The same things were measured in two ways. Each way mixes the same 9 hidden numbers, adds some noise and spreads widely along 5 directions of its own, which tell nothing about the thing.
Some things both ways: the first way, then the second way.
[-1.86  0.24 -2.44 -0.02 -1.31 -0.15  0.99  0.92  2.11 -2.37 -0.53  1.39
  0.19 -0.52  1.85 -2.26 -1.21  2.57]
[-1.80  2.39 -1.77  3.71  2.55  2.40  1.53  1.64 -0.96  1.45  2.11 -0.55
 -0.34  2.82  1.16  0.81  4.49 -3.28  1.49  0.53]

[ 5.64 -1.30  4.74 -1.70  0.70 -3.09  1.82 -0.81 -5.40 -0.41 -3.05  2.25
  0.67 -0.08  1.12  2.05 -1.01 -0.49]
[-2.55  1.33 -0.89  2.81 -0.80  2.59  0.93  0.82  0.63 -2.20  4.37 -0.72
  0.12  0.47 -0.95 -0.25 -1.38 -1.45 -1.20 -0.72]

[ 1.05  4.58 -0.91 -0.41 -3.77 -0.21 -2.12  1.04 -4.87 -2.76 -0.28  6.94
  4.41 -5.75  2.96 -0.23 -1.74  1.48]
[ 1.03  5.09 -0.36  3.46  1.83 -0.79 -0.31  0.49 -1.01  1.45  0.95  2.62
 -0.59  2.20  2.22  1.39  2.66 -1.08  4.17  1.02]

[-1.16  5.83 -1.26 -0.42  0.96  0.47 -2.16 -2.13 -2.09  0.65  1.98 -0.20
  1.00 -6.84  3.25  3.26  0.16  0.38]
[ 2.22 -4.88  0.09 -3.06  0.23 -3.97 -0.96 -2.68 -0.97  0.64 -2.18  1.81
  1.10 -2.79  3.64 -1.31 -1.14  2.08 -0.08  1.14]

[-1.65  0.40  1.31  2.11 -1.27 -2.53 -2.80  0.40 -3.04 -0.48  0.44  0.97
  3.29  0.02 -0.09 -1.07 -0.22 -0.51]
[-3.25 -3.20  0.85  1.55 -1.53 -1.61  1.32 -0.71  2.88 -2.37  4.53 -0.28
  1.46 -2.74  5.39  0.09 -0.66 -1.20 -3.42 -0.44]

[ 1.73 -0.54  0.76 -1.66 -4.54 -0.06  0.49  1.20 -3.14  1.26 -2.15  3.12
  1.35 -0.95  0.73  0.45 -1.91 -1.87]
[ 2.52  5.55  2.02  1.02 -0.02 -0.35 -1.44 -0.80 -0.86 -0.38 -3.08  1.53
 -2.54  1.69 -0.77 -0.39  1.36  3.38  0.23  0.17]

[ 1.72  3.21 -0.95 -1.20 -4.27  0.42  1.56  2.62 -1.91 -4.38 -2.18  0.69
  2.43  1.39  3.76 -2.82 -2.36  3.60]
[ 0.83 -2.99 -3.32  2.40  2.13 -1.85  1.79 -1.37 -1.95  3.43 -0.88  0.66
 -1.67  4.08  0.59 -1.36  5.10 -0.97 -0.60  0.50]

[ 1.12  0.87  2.96  2.46 -0.62 -0.10 -2.75 -0.74 -0.48  0.18  0.36  2.78
  0.12 -3.08  0.62  3.99 -0.08  1.60]
[-3.30  3.13  0.12  0.91 -0.12  1.51 -1.78 -1.31  1.91 -2.63 -1.29  0.79
  2.54 -2.32 -1.01  0.72  2.77  1.95  0.56 -3.82]

[ 2.22  0.37  1.35 -1.34 -0.55  1.06 -0.48  5.24  2.54 -0.33 -0.49 -0.51
  1.71  5.43 -0.04  3.60 -0.26  0.77]
[ 2.27  1.77 -2.45 -2.88  1.38  1.26 -2.26 -0.99 -0.33  0.55 -2.75  3.24
  2.03  1.48 -3.04  1.60  1.00  2.67 -0.61 -2.09]

[-3.77 -0.53 -1.39  1.14  0.75 -1.72 -1.29  1.22 -0.27  5.49  1.83 -5.74
  0.10  0.76 -2.97 -1.48  2.25 -3.85]
[ 2.23 -3.02 -3.09  1.08  1.26 -0.62  0.73 -0.84 -2.30 -2.24 -4.68 -3.49
 -0.16  1.35  0.40  0.41  3.29  0.14 -3.27 -1.10]

[-0.47 -3.02  2.47 -1.25 -0.36 -0.04 -0.28 -1.98 -0.52  0.64 -1.31 -1.52
 -2.03 -0.69 -0.24  1.08 -2.32 -0.30]
[-1.07 -4.29 -1.20 -0.58 -1.83 -2.54 -0.30  0.05 -0.35 -1.00 -0.47 -2.00
  0.77  0.61  3.87  0.85  0.83 -1.16 -4.11 -0.13]

[ 0.76 -1.71  1.77  2.73  3.22 -2.75 -0.02  0.05  4.17  2.16 -0.25  1.61
 -2.21  1.58 -0.56 -1.72  2.51  0.96]
[-1.83  4.95  0.04  2.51  0.10  3.63 -5.04 -0.20  0.34 -0.68  3.16  7.17
  2.12 -2.28  2.13 -1.01 -3.62  2.90  2.09 -1.95]

[ 3.70 -2.26  1.71 -4.55 -1.83  2.75  2.70 -3.72 -1.86  0.59 -2.17 -3.04
 -4.85  0.76  1.55  4.32 -2.00 -2.67]
[-0.25 -5.26  2.85 -2.73 -2.77 -4.32  2.27 -0.62 -0.35  2.57  2.47  0.48
 -1.80 -0.21  2.55 -2.47 -2.72 -0.83 -0.48  4.48]

[ 2.30  2.18  1.52 -2.29 -0.03  0.64 -0.61 -0.40 -0.10  2.81  0.39  1.83
 -2.01 -0.97  1.64  3.08 -0.74 -1.30]
[ 0.47  1.48 -0.56 -0.52  1.55  1.15 -2.65 -1.39 -0.50  0.81  0.71  3.36
  0.61 -0.72  0.40 -1.54 -0.81  2.12  0.95 -0.71]

[ 0.51 -2.28  2.42  1.46  0.29 -4.09  1.54 -1.15  0.40  0.21 -2.19  1.24
 -1.32 -2.09  1.42 -1.86 -0.51  2.06]
[-2.98  2.68  3.63  1.42 -1.52  3.13 -1.14  1.46  1.02 -2.86  2.92 -1.13
 -0.25 -3.31  2.27 -0.78 -3.16  0.66 -0.46  0.48]

[-5.53  1.89 -1.11  1.06  3.42  1.88  0.26 -1.80  4.47  0.55  1.58  0.80
  2.40 -1.77  0.96 -0.76 -0.84  2.22]
[-1.98 -3.26 -1.52 -1.33  1.30 -2.05  0.20 -0.27  0.31 -0.30 -0.51 -4.12
  0.54  2.65  0.92  0.73  5.13 -3.38 -2.32 -1.15]

[ 1.07  0.54  2.05  0.54 -2.25  0.54 -0.65  0.92  1.11  3.70 -1.31  0.97
 -0.79  0.67  0.47 -1.94 -0.46  0.25]
[-1.12  0.82  2.41 -2.75 -1.59 -1.38 -4.36 -0.59  0.77 -1.70  1.92 -0.64
  1.04 -2.55  2.97 -0.27 -3.86  0.79 -0.01 -0.17]

[ 1.67 -0.16 -1.86 -0.05 -0.64 -0.33 -0.37 -0.65 -1.40 -5.59 -0.72  5.08
  1.64 -3.76  2.50  1.94 -0.42  1.03]
[ 2.70  0.32  2.01  0.67  1.36 -1.85 -0.60  0.38  1.05  1.11 -3.35  0.61
 -1.36  1.78 -1.87  1.60  2.44  2.25  1.84 -0.48]

[-1.28 -0.52  4.56  2.44 -0.39 -3.82 -4.65 -1.52 -1.22  0.50  0.51  2.84
  1.46  1.00  1.43  1.59 -1.02 -0.70]
[-1.90 -3.56  1.46  0.88  3.39  0.82  1.14  0.69  2.47 -2.42 -0.37 -4.07
  0.02 -0.92 -1.11 -0.12  3.56 -1.58 -0.07 -1.71]

[ 0.95  2.25 -2.38 -0.66 -0.18  1.59  2.19 -0.78  1.53 -2.88 -0.50 -3.35
 -1.77 -1.46  2.77 -0.65  0.27  3.32]
[-2.47  2.48  0.70 -1.57 -1.46  3.07 -1.75  1.10 -1.02  0.13  4.17  5.08
  2.53 -2.33  2.36 -0.62 -4.52 -0.48  1.59  1.68]

[-2.80  0.35  0.18  1.53 -2.91  0.43 -2.23  0.72 -1.97 -2.10  0.39 -0.84
  3.68  1.95 -0.23 -2.19 -1.45  1.44]
[-0.81  0.37 -0.21 -0.29 -1.04 -1.03 -0.61  0.46 -0.39 -1.04 -0.92  2.80
  1.25  1.19  2.61  1.01  1.35 -0.71 -1.78 -0.17]

[ 1.32 -0.37 -1.72 -1.33 -4.02 -1.10  1.02  3.28 -1.78 -0.75 -2.08 -0.23
  1.86 -0.90  1.29  1.68 -0.79 -1.10]
[ 2.21 -0.90  0.15  0.46 -0.18 -2.71  2.06 -1.14  0.05  0.26 -1.11 -2.60
 -1.33  0.54  1.47  1.01  2.09  0.65 -1.42  1.07]

[-1.11  0.31  1.44 -0.59 -1.88 -1.35 -2.86 -1.03 -4.92  3.74  1.18 -3.03
  0.13 -0.57 -1.31  1.68 -0.03 -4.48]
[-0.75 -1.47  0.22  0.22  0.31  0.55  1.75  0.79 -0.24 -3.28  0.23 -2.97
  0.67 -0.91  0.94  0.38  0.29 -2.08 -1.33  0.54]

[ 1.88 -1.84  1.60 -2.88 -1.30  0.99 -0.15 -2.09 -2.00 -2.71 -0.40  1.05
 -2.49 -1.13  0.73  4.17 -2.88 -0.26]
[-2.96 -2.33  1.76  0.03 -1.96 -0.25  2.06  0.03  1.70  0.76  3.30  1.45
  0.17 -1.25  2.55 -0.71 -0.50 -0.23 -2.16  1.24]

[ 0.58  0.27  0.24  1.46 -0.19 -1.63  2.26 -1.23 -2.41 -0.79 -2.37  1.12
  2.79 -1.21  1.32 -4.53  0.30  0.62]
[-1.27  0.24  2.51  0.40 -1.48 -0.39 -1.60  0.29  1.23 -2.98  1.47 -2.27
 -1.21 -0.06  0.08 -0.85 -2.08  0.24 -1.71 -0.65]

Other things, the second way, with their names:
Z_859: [-2.11 -4.07  2.05 -3.52 -0.70 -1.74 -1.63 -0.70  1.67  0.11  1.96  0.43
  0.37 -0.46 -0.36 -2.03 -1.81 -0.09 -1.12 -0.20]
Z_534: [-0.17 -1.83 -2.28 -0.26 -0.39 -3.68  2.20 -2.96  0.01  1.13 -2.26  0.78
  0.57  1.66  0.20  0.01  5.48  0.50 -1.98 -0.93]
Z_368: [ 1.09 -0.16 -0.98 -0.91  1.92  0.37 -2.61 -1.19 -1.08 -0.49 -2.97 -0.43
  1.07 -1.01 -2.55 -0.41  0.58  1.92  2.96 -1.72]
Z_883: [ 1.18 -1.28 -0.41  4.88  2.05 -1.64  1.98 -1.19 -0.76  2.61 -0.11  1.53
 -2.32  1.11  1.45 -1.75  3.12  0.81  2.59  1.07]
Z_435: [ 2.06 -3.06  1.66 -1.14  0.02 -1.18 -0.14  2.12 -1.03  0.64 -2.06 -0.35
 -1.60  2.07 -0.76  0.35 -1.04 -0.24  0.06  1.88]
Z_380: [-2.01  0.71 -0.36  0.22  1.17  2.71  1.02  1.67 -0.72 -2.17 -1.95 -3.80
  0.62  0.56 -0.46  1.14  3.75 -2.16 -1.39 -0.60]
Z_597: [-1.42 -1.66  1.29 -0.89 -0.29 -1.19 -0.99 -0.16  0.59  0.85  5.29  3.69
  0.33 -0.52  5.10 -1.87 -3.02 -1.54 -0.75  2.01]
Z_754: [ 2.32 -4.30 -1.28  0.65  1.77 -2.70  1.14 -0.81 -1.71  1.84  1.29 -1.95
 -2.35  2.24  3.18 -1.78  0.56 -1.55 -1.58  2.32]
Z_588: [ 1.66 -1.01 -0.45 -4.42  1.06 -2.00 -2.91  0.37 -1.15 -0.88 -6.06 -2.67
  0.34  3.57 -1.39  1.78  3.94 -0.28 -2.19 -1.43]
Z_663: [-0.49  2.45 -0.43  0.11 -1.18 -0.23  0.08  0.33 -2.03  0.49  2.17  2.56
 -0.19  1.80  1.92 -0.61 -0.76 -1.65  0.36  2.09]
Z_670: [ 1.62  2.80 -0.40  2.52  0.07 -2.33  1.52  0.85 -0.36  2.45  2.29  2.94
 -0.70  3.13  3.99  2.55  1.93 -1.63  1.15  2.25]
Z_242: [-1.56 -2.81  3.28 -0.52 -1.66  0.83 -0.39  0.94  3.42 -0.72  3.78 -1.04
 -1.03 -1.09 -1.91 -0.69 -4.36  1.50 -1.97 -0.43]
Z_582: [-1.46  2.85  0.81 -1.28  0.03  2.07 -4.57  0.49  0.27 -1.26  2.86  2.64
  1.65 -1.02 -0.46 -0.66 -3.97  0.66  2.02 -1.12]
Z_903: [ 0.36  3.43  0.70 -0.92  0.76  2.32 -1.53 -0.58 -0.62  0.38 -2.35  5.29
  0.98 -0.76 -2.82 -0.70  0.21  3.24  2.48 -0.65]
Z_43: [ 2.77  2.20  2.66 -2.80 -0.72 -0.82 -1.48  0.70 -1.60  0.58 -0.65  1.12
 -1.35  0.63 -0.05 -0.23 -2.96  1.09  1.34  2.69]
Z_224: [ 2.08  2.68 -1.15  2.81  0.85 -1.26 -0.65  0.36 -1.79  0.45 -2.62 -0.08
 -2.72  5.87 -3.94  0.07  3.19  0.12  1.43 -0.78]
Z_229: [ 1.48 -2.44 -0.95  1.29 -0.20 -3.41 -0.44 -0.54 -1.40 -0.77 -2.49 -1.12
 -1.80  3.61 -0.37 -0.67  1.93 -0.37 -1.24 -0.26]
Z_273: [ 2.87 -0.63  4.08 -2.73  0.74  0.25 -2.30  2.85 -0.40  1.34  1.37  2.05
 -0.47 -1.55  2.78  0.68 -5.59  0.39  2.90  3.69]
Z_99: [-0.10  3.71  0.22 -1.68 -0.03  3.27 -0.10  0.38  0.28 -0.33 -2.12  4.75
  1.49  0.39 -3.25  1.16  1.02  2.29 -0.59 -0.79]
Z_915: [-4.39 -0.48 -0.77  2.36 -2.42  1.49  1.78  0.80  1.89 -1.55  2.96 -0.73
  0.95  0.89 -0.97  0.76  1.22 -1.19 -2.90 -1.72]
Z_125: [ 1.98 -3.32  2.89 -2.94 -0.65 -2.67 -0.86 -0.72 -0.19  2.54 -0.27  4.34
 -0.43 -1.70 -0.45 -1.97 -3.84  2.65  3.32  2.49]
Z_796: [-3.22  0.66  3.15 -3.00 -3.54  0.65 -2.59  1.55  1.55 -4.19  2.69 -0.43
  1.63 -1.40 -0.61  0.29 -4.99 -0.85 -1.57 -0.54]
Z_196: [-2.08  1.62 -1.99 -0.21 -1.62  3.82 -1.37 -0.73 -0.24 -0.23  0.55  3.73
  2.29 -1.16  0.27 -0.09 -0.80  2.61 -3.19 -1.80]
Z_367: [ 0.99 -3.62  0.34 -1.14 -1.70 -2.48  0.68 -1.38 -2.50  1.50 -0.89  3.49
 -0.81 -0.60  1.91 -3.12 -2.00  1.19 -0.12  2.85]
Z_715: [ 1.57  1.58 -2.93 -0.76  1.97  1.15 -0.44  1.81 -1.44 -1.51 -1.11 -3.35
  0.62  4.09 -1.38  3.13  2.54 -2.99 -1.59 -0.78]
Z_112: [-0.39  3.11 -1.14  0.43  0.52  3.42 -1.58  1.07  0.09 -0.29  1.01  4.37
  1.45  1.29 -1.74  1.12 -0.62  0.85 -0.28 -1.42]
Z_322: [ 1.18 -1.66 -1.69  1.01  1.88 -1.86 -0.14 -1.81 -1.17  3.40 -2.34  1.42
 -0.86  2.07 -1.49 -1.11  3.89  1.48  2.07 -0.36]
Z_39: [-2.68  4.77  0.80  2.62 -2.03  3.36 -1.51  0.00  0.23 -3.50  0.00  2.45
  0.76 -1.25 -1.06 -0.65 -0.83  2.28 -0.89 -2.19]
Z_245: [-3.36 -2.30  0.36  1.51 -4.76 -1.70  1.39 -2.28  2.26 -1.39  4.15  0.74
  0.38 -2.09  1.57 -1.60 -2.43  1.62 -3.93 -0.71]
Z_804: [-0.73 -0.45 -3.32  1.47  1.26  0.82  0.89 -1.20  1.05 -0.10  0.73  0.54
  1.82  0.57  2.07  1.77  3.88  0.05 -3.57 -2.10]
Z_55: [ 0.22  0.31  0.74 -1.04  1.65  0.46 -0.80  1.41  0.54  2.26 -0.34  2.61
 -0.14  2.67 -4.27  0.57  1.10  0.11  3.25 -0.19]
Z_376: [-2.40 -0.08 -0.51  1.20 -1.07  2.80  1.26  1.52 -1.56  0.21  0.62  1.89
  0.60  0.06  1.12 -0.49  0.41 -0.94 -0.86  1.20]
Z_87: [ 0.91  0.84 -0.47  2.08  2.10  1.06  3.36  1.08 -1.96  0.92 -1.41 -2.15
 -1.64  1.97 -1.16  0.38  3.89 -1.89  1.93  1.97]
Z_221: [ 3.49 -2.01  0.15  1.35 -1.28 -2.77  0.98 -1.86 -1.13  0.61  0.76  1.07
 -2.12 -0.37  3.36 -1.54 -2.72  2.41 -1.95  2.27]
Z_483: [ 0.20  1.72 -0.20  0.81 -0.92  1.22  0.78  1.04 -1.38  1.96  0.66  4.62
 -0.37  1.87  0.50  0.04 -0.26  0.46 -0.16  1.63]
Z_85: [ 0.40 -2.85 -0.64  1.20 -1.45 -3.41 -1.30 -0.90  1.45 -0.24 -0.60 -1.05
 -1.89  4.00 -1.21  0.00  1.38  1.36 -4.03 -2.28]

Some of these things the first way, each followed by its name:
[-1.02  1.76 -5.12 -1.74 -1.59  2.76  2.04  1.58  0.51  0.88  0.02 -2.53
 -0.20  0.13  0.19 -2.65  0.90 -1.25]	Z_43
[ 1.17 -2.29  0.97 -1.40 -3.02 -1.35  0.16  2.70 -1.34 -3.16 -2.52  4.22
  3.74  1.03  1.31  1.67 -2.92  0.40]	Z_670
[-0.30 -2.17  0.38 -0.94 -0.63 -1.45  0.29  2.99  2.58 -1.26 -1.67 -0.13
  1.03  1.48  1.55  3.57 -1.24  0.41]	Z_804
[ 0.10  1.08 -3.24  1.51 -0.11  1.40  1.50  0.41  3.32 -1.79  0.19 -3.52
 -0.90  0.95  1.51  0.85  2.64  1.39]	Z_903
[ 4.09  0.48  0.72 -2.21 -0.32  1.59  1.49 -1.84  0.62 -1.03 -1.50  1.73
 -3.17 -2.47  2.89  4.66 -0.78  0.73]	Z_322
[ 0.40 -0.55  0.88 -1.22  1.85  0.52 -0.35  2.98  2.60  0.42  1.44 -1.19
 -2.02  2.46 -2.66  1.14 -0.44  1.86]	Z_196
[ 1.03 -0.73 -1.89 -1.82 -3.24 -0.12  1.31  0.35 -1.21 -0.52 -1.26 -2.52
 -2.05 -0.55  1.51  2.15 -0.36 -2.01]	Z_87
[ 2.22 -2.35  2.45 -0.05  0.48  1.30  1.63 -4.15 -1.99  0.39 -1.76 -1.86
 -1.39  0.31 -0.23  0.11  0.15 -1.22]	Z_796
[-0.15 -3.39  5.49  1.11 -5.95 -2.56 -2.61  3.75  0.24  1.71 -2.33 -2.83
 -0.21  7.02 -0.54 -0.62 -3.18  0.99]	Z_380
[ 3.38  0.23  5.40 -0.54  2.81 -0.22 -0.91 -1.92  0.32  3.58 -0.30  3.45
 -1.78  0.31 -0.05  2.09 -0.40 -0.30]	Z_582
[ 3.82 -1.93  1.31 -2.74 -0.17  0.64  1.02 -0.80 -1.48 -2.45 -1.51  0.38
 -1.73  0.72  0.91  3.58 -1.31 -0.92]	Z_112
[ 2.51 -0.60  1.46 -1.76 -1.38 -1.08 -2.34 -2.26 -3.77  2.63  0.77  3.25
 -3.33 -2.59 -0.27  3.38 -0.28 -4.20]	Z_883
[ 2.58 -1.87 -3.12 -0.81  1.64  0.01  2.80  0.31  0.67 -3.98 -0.64  0.14
 -1.20  2.43 -0.53 -3.02  1.88 -0.08]	Z_242
[ 0.75  0.78 -0.35  1.44 -1.44  0.66 -1.40  3.12 -3.62 -4.53  1.26  1.24
  2.95  2.66 -2.94 -4.18 -0.04  3.07]	Z_915
[ 3.69  2.79 -0.80 -0.07 -1.56  0.73  1.37  1.08 -6.48 -3.17 -0.40  0.46
  2.14 -2.18 -0.22 -1.29  0.59  1.38]	Z_245
[ 0.79 -2.97 -2.48 -0.15  1.86  0.70  5.12 -1.52  0.84 -3.21 -2.77  0.48
  1.41  0.92  0.37 -3.54  1.17  0.13]	Z_85
[ 1.24 -2.56  0.83 -0.88 -1.29 -3.02  0.89  3.95 -1.47  5.73 -0.75 -3.11
 -0.49  4.94 -2.93 -1.09  1.79 -5.60]	Z_221
[ 0.97  0.19  1.58 -0.20  0.04  2.42  0.60 -1.74  1.88  0.40 -0.60 -1.18
 -0.95  4.14  0.92 -0.38 -0.27  0.42]	Z_859
